There are 5 ways to turn a row about zero (a turn may also mirror it). The second row of each pair is the first, turned, with some noise. The first 45 pairs use one turn. New pairs use 2 turns, one after the other, and a turn may come again.
Some pairs, each with its turns in order after it:
[-45  -3   4   1 -15 -10  16 -36]
[-23 -32   8   8  15  33 -18 -31] -> K300

[ 7 -2 14 -4  4  2 13 15]
[ 2 -6 16 20 -1  0 -6 11] -> K361

[  2 -14 -13 -15  11  12  21   8]
[ -4 -20  11 -11  11  26  -2   7] -> K696

[ -9  53 -14  -2   5   6  51   0]
[-12 -10 -22 -35  56  19   0   2] -> K226

[-51 -53  -7 -14  27   1  13  31]
[  3  30  -6  30  40 -15  15  51] -> K361

[ -2  11  -5  -6 -32 -18   3  -4]
[ 11  -1 -23  -9 -24   4   2 -19] -> K696

[-13   8  -6 -32  -8 -13   6   4]
[-2 16  3 16 24  8  1 12] -> K226

[-50  11   0  -6   2 -43  -2 -21]
[ 11   1  -5   0  48 -43   5  22] -> K265

[-53  26  14   2 -30  21  -7 -21]
[  4 -47  17  10  25  14   7 -45] -> K300

[ 20 -10  25   0 -24 -27  -6 -20]
[-12  12  11 -13  27  23 -29  30] -> K265

[ -9   7 -29  -4  20 -21  -4  31]
[ 13  26 -15  22   1 -19  31  -6] -> K265

[ 12  19  -2  15 -33   0   2   8]
[-16 -17   2  -7   8 -15  10  25] -> K226

[ 25 -18  -4   5  -3 -53 -24 -23]
[-51  13  -6   1  14   3 -17 -38] -> K361

[  0  11  -1   5  19 -17  -5  -3]
[-13  -8   3  -4   9  20   7  -3] -> K361

[ 20 -21  -7   2   3  28  53 -35]
[-14  25   2 -12 -62 -15  -6  34] -> K361

[-29   3  15  18  -5  12  36  11]
[ -5 -19 -52   1  17  -4 -11  -4] -> K226

[ 5 26 -5 28  0 23  1 -2]
[ -6 -17 -13 -34  -7   8  19   2] -> K226

[ 35 -27  -3   1  -2 -23 -19  30]
[ 23 -25  32 -12 -11 -24  28   3] -> K696

[ 19  27 -37 -12  38  -5  29 -25]
[-19  45 -12  19 -22 -16 -14 -36] -> K300

[-38 -24  53   3 -11   2  -2  -8]
[-18 -30  14 -45  10 -14   3  44] -> K265

[ 17  35  -2 -18 -29   8  -3  -6]
[ 15  16 -13  20 -36  26   6  -2] -> K696

[  5 -13  -1   4   0  -1  16   9]
[ -1  16  -2  17 -11  -2   4   6] -> K361

[  1   7  -3 -17  -2   3  -2  22]
[ 12   3  -8 -14 -13 -11  -2  -4] -> K300

[ 14   2  43 -16 -10  -8 -26   1]
[-17  16  21   1 -39 -16   0   5] -> K696

[ 12 -38 -27   3 -33 -35   6  -4]
[-7 19  7 12 47 39 17  1] -> K265

[-15   2 -12  -9 -13   0  -7 -21]
[22 15 -3  4 10 -9 18 14] -> K226

[ 16   4   1  14  -2  13 -33  -1]
[  8   8  23 -16   7   0   3 -24] -> K361

[  7  32  -7 -26  -5  12 -12 -34]
[ -1  42 -10   7 -24  27   7   9] -> K696

[ -4   6 -22  39  -6  -8  10   8]
[  7  13 -17  14  -1  33  22  -3] -> K300

[  9  -5  53  -3 -11 -11  36  -3]
[-30  -2  26  -1 -19  -1 -14 -48] -> K696

[ 0  5  3 11 -6 18 -8 53]
[  9  13  22  -7 -40   3  33   2] -> K265

[ -1   1 -13 -10   1  42 -44  -6]
[ 18   3   8   7 -22  10  55  -4] -> K226

[ 19  26   8 -32 -40 -16   3   3]
[-31   0  20   9  30 -12  12  29] -> K226

[ 10  20  -1 -12 -40  12  12   1]
[ 12   9  -2 -18  30  -2   0 -29] -> K300

[-25  -9  22  14   2  12   7  -4]
[  5   0 -34   5  -5  -6   3  -7] -> K226

[-24   4   5 -40  18 -21  14  16]
[ 17  14 -38 -15   3 -21  14  17] -> K265

[ -2  -5  -1 -25  -7  -3  -4 -16]
[ -7   6  -8 -21 -14  10   7   8] -> K696

[28 -5 26 -4  7 -2  2 13]
[  7   3 -11  -4   8 -23  -2  29] -> K300

[-25 -15   1 -15  -2  -5   1  -4]
[ -3   1 -11  -5  14 -23   2  15] -> K361

[ 24  33  15  -1 -22  -8   6  11]
[  4 -36   2   8 -19   8 -12 -19] -> K361

[  3  18  -9 -33  30  21  -1  27]
[ 30   3  -5   0 -32 -35 -14  -9] -> K300

[-21  -4  11 -53 -30  -8   4  -7]
[-15  10  -9 -31 -45  24 -20   1] -> K696

[ 53 -11  -4 -19   9  -4   7   1]
[ -9  25 -27  10 -17  36 -18  -8] -> K265

[-12 -18 -53  29 -30  -6   6 -27]
[ -8  26  21  -8   4  58  15 -22] -> K300

[ -3   1 -39  17 -11 -24   2  11]
[  9  18  12  26  28   4  24 -12] -> K265

New pairs, each followed by its turns in order:
[ 22  52 -19 -43 -33 -11  53  22]
[ 30  25  45 -37 -40 -39 -15 -31] -> K696 K361

[ -5 -53  22  18 -25  51  -2  12]
[  1 -47 -33 -62   6  17  27   5] -> K265 K265

[-19 -12   8  -8 -38  10 -21  53]
[ -3 -51 -15 -28 -19 -21  27  10] -> K696 K696

[-12   2 -10 -45   0 -26 -21 -29]
[  0  21 -28  28  11 -35 -14 -14] -> K265 K265

[  2 -11  -9   7   0  17 -19 -33]
[-14  -8 -11 -19   6 -20  -8 -24] -> K361 K300

[ 28   4  53 -40  -7  12 -16  11]
[  0  26  24  22 -10  18 -57  16] -> K300 K226

[-47  14 -11  15  -4 -29  -7  -9]
[ 46  19  -1 -18  -3   6  23  21] -> K696 K696

[34 -7 22  5 24 -7  2  8]
[-24 -31  18  12  -2 -13  19   5] -> K696 K361

[  1   5  53 -11   5 -23 -12   0]
[ 15   9 -36  14 -18 -14 -29 -21] -> K361 K226

[ 12 -53  -7  21  14 -22  15  19]
[ 20  12  24 -15 -44  -3  36 -18] -> K300 K265

[-20  45   7  -3   5 -16  26  10]
[ 29 -22  34   3 -12  -9  23 -19] -> K265 K696

[ 11  15  -5   2   3   7   0 -30]
[  3  16   9 -14  -7  25 -15  -9] -> K226 K696

[-32  10  15  16  18  12   1 -13]
[-33 -26  24  15  11  15   1   9] -> K300 K265

[-11 -15   2  -4 -12 -16  12 -12]
[ 10   9   1  13 -21 -10 -13   5] -> K265 K300

[19 28 -5  0 -5 14 -6 25]
[ 23   7  13   2   3  20  18 -24] -> K300 K696

[  4  14   1  -3  -5 -16  -8   1]
[ -7  -1 -20  -5   0  -2  -5   8] -> K300 K361

[ 14  -3   4   0   6 -13 -10   7]
[ 10 -11  -5  -7  -7   9 -18  -9] -> K300 K696

[  1 -26 -10  13  11   2  -4  -4]
[  6  -1  -5   8  10  16 -24 -16] -> K696 K226

[ 12 -10  53 -12   7  23   7   7]
[-14  -4 -19  -8 -35  -2  15  34] -> K300 K300

[ 10  27   6 -17 -10  -8   1 -32]
[ 16  38 -11  -9  13   0 -15   2] -> K300 K226

[14  2 40 -1 -7 -2 11 -9]
[ -2  -6   9  36 -14  18  17  10] -> K265 K226

[ -3  -8 -26  43 -10  17  42 -19]
[-11  21   4  60  24  -1  -1  10] -> K300 K696

[  4  -4   7  -5 -23   5   4  -4]
[-11  -4 -14 -21 -13  -2  -3  -5] -> K265 K265

[ -4  39   9 -32   3  53 -23  18]
[-34   5  14 -55  32  -7  -1 -28] -> K265 K300

[  1 -11  18   0  -2  35  -1   9]
[-14  12  11  13  10  36 -12  -6] -> K226 K300

[ -7  16  12  -1  23 -30   0   3]
[-11 -26 -13  -1  -5  -1  28  -4] -> K361 K265

[  3 -27  -1   6  11 -10 -13  -1]
[-11  -5   7  -5 -16 -21  15  17] -> K226 K226

[ 15 -10  17   1 -28  13  22   6]
[-18   1 -11 -18  22  15  24  10] -> K361 K300

[ -1  -7  53   1  10  -5 -26 -20]
[-17  14  -7  41  34 -10  28  14] -> K300 K361

[-29  -8 -27  18   6   1  10 -14]
[ 19   1  14 -23 -15 -17  19  -7] -> K300 K361

[  3   7  13 -44  -5  -6  18 -27]
[-18 -11 -21  36 -21  -5  -4 -23] -> K226 K300

[  9  -9  -4  22  53 -29  20  -6]
[ 29 -45  -9 -21 -22   1 -21  17] -> K265 K226

[  0  -4 -11   7   2 -14 -22  -5]
[-10 -16  -3  -2   7  10  21   4] -> K265 K361

[  6 -32 -10   2  28  24  -7   0]
[  0  -2 -19  15  -1  36 -18 -13] -> K696 K226

[-38   4  -6   4 -10   8  34  11]
[ 2 17 39 10  2 -4 18 12] -> K300 K300

[  4  -8  -1 -12 -27  25  -6 -16]
[ 11 -14 -10  21  11   6  -2  23] -> K226 K265

[ 15  -2 -47 -28  15 -19   0  13]
[  3  -6   4 -34  18  -8  10 -43] -> K300 K300

[ -6  10  -3   3  24  -1 -36  22]
[-12  11 -22 -14  20 -20 -14  28] -> K265 K226

[  8  13   0  18   2  -9 -12 -12]
[ -5  -4 -14   3  14   7 -18 -18] -> K300 K696

[-18   2 -37   0   0  19  -7 -30]
[ -7 -23  13 -24 -23 -25  21  -4] -> K300 K361

[ 52 -15  19 -20   2   2  27  13]
[-29 -34   8 -12  20 -35  -4  20] -> K226 K265

[-13  -6  -9   4 -19   8  -5  15]
[  4 -15  -7 -17   6  -1  17   5] -> K696 K696

[-42  -2  -6  -5 -23  -8   7 -34]
[ 30   6  24   6  29   6 -30  15] -> K361 K226

[-23  33   6   3  -1 -23   0  -1]
[-18  13   3 -13  -9 -12  45 -13] -> K696 K300

[  7  14 -21  18  28  14  12   0]
[ -3  14  15  21  12  -1  16 -28] -> K226 K226

[-17  -6  -2   5  10   5  31  35]
[ 24  27 -14  -6  18  20 -19   8] -> K265 K300

[16 37  9 -1  1  5 37 -2]
[-12  12  -5 -27  20  15 -26  27] -> K226 K696

[ 29 -40  -1   2  13  53   3  13]
[ 11  17  20  38 -48 -23 -23 -23] -> K361 K696

[  4 -51 -20  -9  -7   6 -25   3]
[-21   2  18  20 -33 -12  17 -43] -> K226 K361

[ 16  -8  -4  -1 -11 -29  17   1]
[ 7 -5 15 29 11 -1 -3 11] -> K265 K696

[ 12  53   1 -18  20   5   9 -23]
[ -5  25   6   1   1  44 -43  13] -> K226 K696

[ 31   7  19 -14   1 -40  21 -21]
[ -1 -38  31  -6  -2  40   4  -3] -> K361 K300

[  2 -17 -10  45  13  23 -53  -3]
[-22 -46   9 -26 -38  12  -9  27] -> K361 K361

[ 13  31 -22   9  -9 -13 -13 -18]
[  3 -32  11  22  12  -1 -22  13] -> K226 K361

[ 20  41  20 -29   4 -33 -21  -3]
[ 17  16  -1  30 -57   0  11 -20] -> K696 K696

